The groups are shells around one centre, one inside the other: the same stretched ball of 8 dimensions in 6 sizes.
Known rows, each followed by its group:
55 -74 -51 127 43 93 227 144 159 -475 => vono
105 -3 30 267 -67 -35 197 8 141 -449 => lusor
54 -81 73 117 26 20 181 217 126 -501 => Dofu
-129 38 50 145 -76 116 321 75 99 -328 => vurag
155 7 10 209 -20 170 383 202 191 -493 => lusor
19 -43 -73 85 -43 165 272 103 166 -477 => mika
248 17 -33 190 35 -5 288 253 204 -531 => lusor
210 16 -76 194 -29 17 306 113 132 -562 => lusor
-13 -35 -12 263 -18 115 278 -37 126 -374 => vurag
111 -3 25 228 -73 174 319 140 206 -471 => mika
-1 -24 46 192 -69 123 293 80 81 -471 => vono
243 30 98 252 45 -68 333 222 145 -490 => mika
81 103 -5 316 -128 66 340 10 166 -383 => vurag
101 149 124 256 -174 54 415 116 168 -391 => Dofu
49 -34 -72 211 -20 136 236 47 222 -403 => vurag
-82 62 -17 104 -125 197 402 51 126 -372 => lusor
132 -31 23 120 -30 26 258 209 88 -591 => Togig
89 5 51 304 70 -83 253 145 50 -444 => Dofu
52 -5 94 113 35 -3 273 269 126 -447 => lusor
123 -39 58 206 87 -13 317 160 64 -492 => Dofu
187 32 8 271 20 -63 283 80 174 -424 => Togig
185 122 -5 298 -71 120 477 90 210 -399 => Togig
163 32 87 267 -1 53 356 233 138 -486 => vono
146 85 79 246 39 55 452 217 180 -371 => Togig
-16 16 130 287 -21 -30 248 95 57 -383 => vurag
52 51 0 172 -61 65 379 35 117 -412 => vurag
-9 -8 -5 111 -55 65 204 96 216 -375 => lusor
82 -102 -37 149 89 -10 164 117 131 -483 => vono
102 -8 14 231 -56 -24 208 68 105 -499 => Dofu
227 68 81 256 -30 24 388 158 215 -436 => vurag
110 19 33 134 -83 92 311 108 228 -433 => vono
185 -53 88 161 47 35 306 188 171 -501 => mika
80 57 44 317 -128 38 235 50 192 -401 => lusor
-125 -4 120 113 -109 87 241 43 141 -327 => lusor
61 -97 30 234 165 -28 265 76 45 -432 => lusor
12 42 104 156 -63 174 448 171 106 -424 => mika
129 26 98 228 37 60 422 143 146 -400 => Dofu
-5 24 85 315 41 64 316 142 131 -321 => Togig
-65 -42 80 214 10 67 215 86 145 -335 => Dofu
-30 -94 33 183 104 30 191 83 142 -352 => vurag
-188 -71 51 121 -41 149 220 17 92 -340 => Togig
97 92 129 325 -116 32 350 149 92 -456 => Togig
-21 14 33 100 -136 178 324 49 197 -390 => vono
69 63 -28 270 -101 119 357 -58 216 -339 => Togig
68 -62 64 124 -32 110 215 208 197 -487 => mika
147 -46 -28 222 10 106 276 123 182 -497 => vono
37 41 47 198 -29 121 406 170 84 -448 => Dofu
133 84 34 255 -179 139 319 84 281 -408 => lusor
114 -11 -43 281 -36 84 253 26 197 -433 => Dofu
-75 -36 109 118 6 148 344 128 116 -360 => vurag
-77 36 134 202 -138 136 303 112 125 -375 => vurag
1 -61 78 200 153 -16 246 200 91 -374 => mika
48 22 14 291 0 102 372 -7 156 -335 => vurag
88 55 145 220 26 -17 411 164 79 -397 => mika
70 -16 148 190 -15 3 293 145 93 -455 => vono
-11 -54 30 115 -52 93 255 61 93 -471 => vono
104 156 89 243 -200 106 441 78 201 -383 => Dofu
42 -13 136 277 110 4 337 225 41 -415 => vurag
-35 -69 45 134 -9 27 209 63 58 -457 => Dofu
63 -39 137 149 45 -27 285 236 25 -515 => Togig
106 -58 21 223 69 -73 187 145 67 -509 => vono
47 48 97 115 -86 129 390 221 140 -456 => vurag
-32 -20 -96 245 2 78 244 -37 115 -368 => Togig
77 -33 32 233 120 49 344 136 121 -392 => vono
28 -4 -30 135 -43 112 263 138 185 -432 => vono
173 -46 28 164 43 38 275 245 135 -555 => Dofu
83 106 88 238 -78 73 386 135 231 -326 => mika
164 67 146 209 -123 -21 298 221 132 -524 => lusor
54 13 6 141 37 115 392 205 119 -440 => Togig
49 -15 -60 285 -27 68 206 85 123 -466 => lusor
92 153 91 249 -203 46 403 60 147 -407 => mika
-39 75 154 197 -163 142 377 101 138 -366 => vono
-11 17 22 56 -162 195 332 70 195 -429 => mika
68 -45 66 294 42 6 242 39 125 -395 => Dofu
64 72 8 227 -104 10 248 151 140 -453 => mika
-31 -86 -36 231 43 90 172 2 182 -347 => Togig
31 66 197 241 -123 113 412 143 95 -421 => mika
45 15 108 260 -119 3 212 75 108 -458 => Togig

New rows. What belongs after each?
208 -11 -31 289 128 -98 231 170 159 -453 => lusor
-52 68 144 283 18 39 409 109 54 -296 => mika
-33 88 76 210 -198 111 346 -5 131 -371 => Dofu
156 -45 14 261 132 -83 247 89 132 -419 => lusor
27 -10 37 173 -147 211 265 74 257 -413 => lusor
47 -55 -39 257 91 46 252 9 165 -353 => mika
-81 -38 162 173 -44 117 269 139 105 -384 => vurag
221 77 119 345 37 -100 362 180 111 -440 => lusor
48 -27 -29 303 28 73 291 53 59 -460 => lusor
-35 16 103 157 -14 20 324 46 117 -323 => lusor
-24 5 65 154 64 65 388 187 28 -415 => lusor
144 108 67 285 -12 8 410 173 153 -389 => vono
-23 34 31 237 -69 142 367 64 87 -402 => vono
28 56 174 170 -101 -2 278 196 141 -408 => lusor
217 63 34 347 12 -10 327 167 192 -432 => mika
14 27 51 248 -43 148 374 6 206 -301 => vurag
55 40 63 191 -63 -18 242 129 159 -408 => Dofu
67 -21 162 252 47 28 299 261 73 -466 => mika
17 -24 181 212 -60 156 321 170 157 -415 => lusor
-32 -163 -68 161 85 39 70 83 84 -492 => lusor
130 -32 -33 128 66 -36 251 135 144 -471 => lusor
118 86 109 287 -111 81 394 68 188 -381 => vono
231 70 -67 194 -36 16 350 134 210 -486 => lusor
158 90 154 261 -9 -96 359 235 74 -462 => lusor
116 101 81 219 -151 31 295 131 241 -397 => lusor
124 45 103 278 -99 -3 299 24 160 -414 => lusor
-86 64 13 215 -219 172 277 -48 190 -334 => lusor
103 183 103 223 -144 109 500 193 199 -362 => lusor
-33 -105 72 220 79 46 199 116 59 -431 => vono
89 -10 -8 242 -28 82 224 125 223 -421 => vurag
178 106 128 330 0 8 414 273 132 -435 => lusor
202 -16 -16 165 -35 40 224 146 275 -480 => lusor
111 -107 25 298 107 -15 162 127 101 -490 => mika
41 122 -62 148 -195 118 348 57 202 -410 => lusor
-57 -100 55 139 -47 106 146 79 137 -441 => vurag
-30 125 41 309 -89 69 369 35 155 -271 => lusor
176 -22 20 340 36 -14 222 115 161 -465 => mika
10 60 72 267 17 95 404 64 191 -255 => lusor
171 73 -23 245 -11 -23 349 64 183 -402 => lusor
175 -51 7 225 -9 59 259 106 156 -534 => Dofu
85 -152 4 177 45 74 109 147 169 -527 => lusor
181 187 92 317 -145 29 454 116 211 -370 => lusor
159 9 -11 121 -129 58 224 186 186 -577 => lusor
-112 -35 -13 203 16 71 231 3 92 -329 => vurag
118 -63 -49 165 -99 113 184 84 173 -567 => lusor
197 27 87 311 -26 -54 224 198 168 -489 => lusor
73 -24 -88 85 -44 72 218 162 151 -533 => lusor
77 24 -84 204 -100 188 298 49 267 -404 => lusor
26 37 37 269 -153 124 301 -18 157 -406 => vurag
30 -11 69 297 85 -62 205 130 128 -342 => lusor
198 83 -28 285 -63 -18 311 97 173 -466 => vurag
13 2 80 272 102 -1 361 105 40 -360 => vurag
-100 95 61 241 -168 119 360 -12 86 -332 => mika
106 0 178 231 123 -42 371 287 43 -446 => lusor
187 -6 -15 196 40 -5 269 235 139 -538 => Dofu
99 -31 39 96 -58 95 243 205 199 -507 => vurag
85 -49 82 210 84 82 275 239 196 -409 => lusor
50 56 -22 129 -201 118 304 47 152 -493 => mika
92 81 162 143 -166 38 358 161 136 -470 => lusor
-50 -93 -63 140 27 113 221 12 103 -425 => vurag
105 26 -86 147 -59 74 270 108 209 -459 => vurag
240 78 -8 324 -75 -1 289 151 201 -498 => lusor
3 -159 -13 199 133 10 142 66 55 -472 => mika
-8 69 -25 210 -63 187 459 17 130 -351 => lusor
192 -3 114 316 67 17 348 156 172 -418 => mika
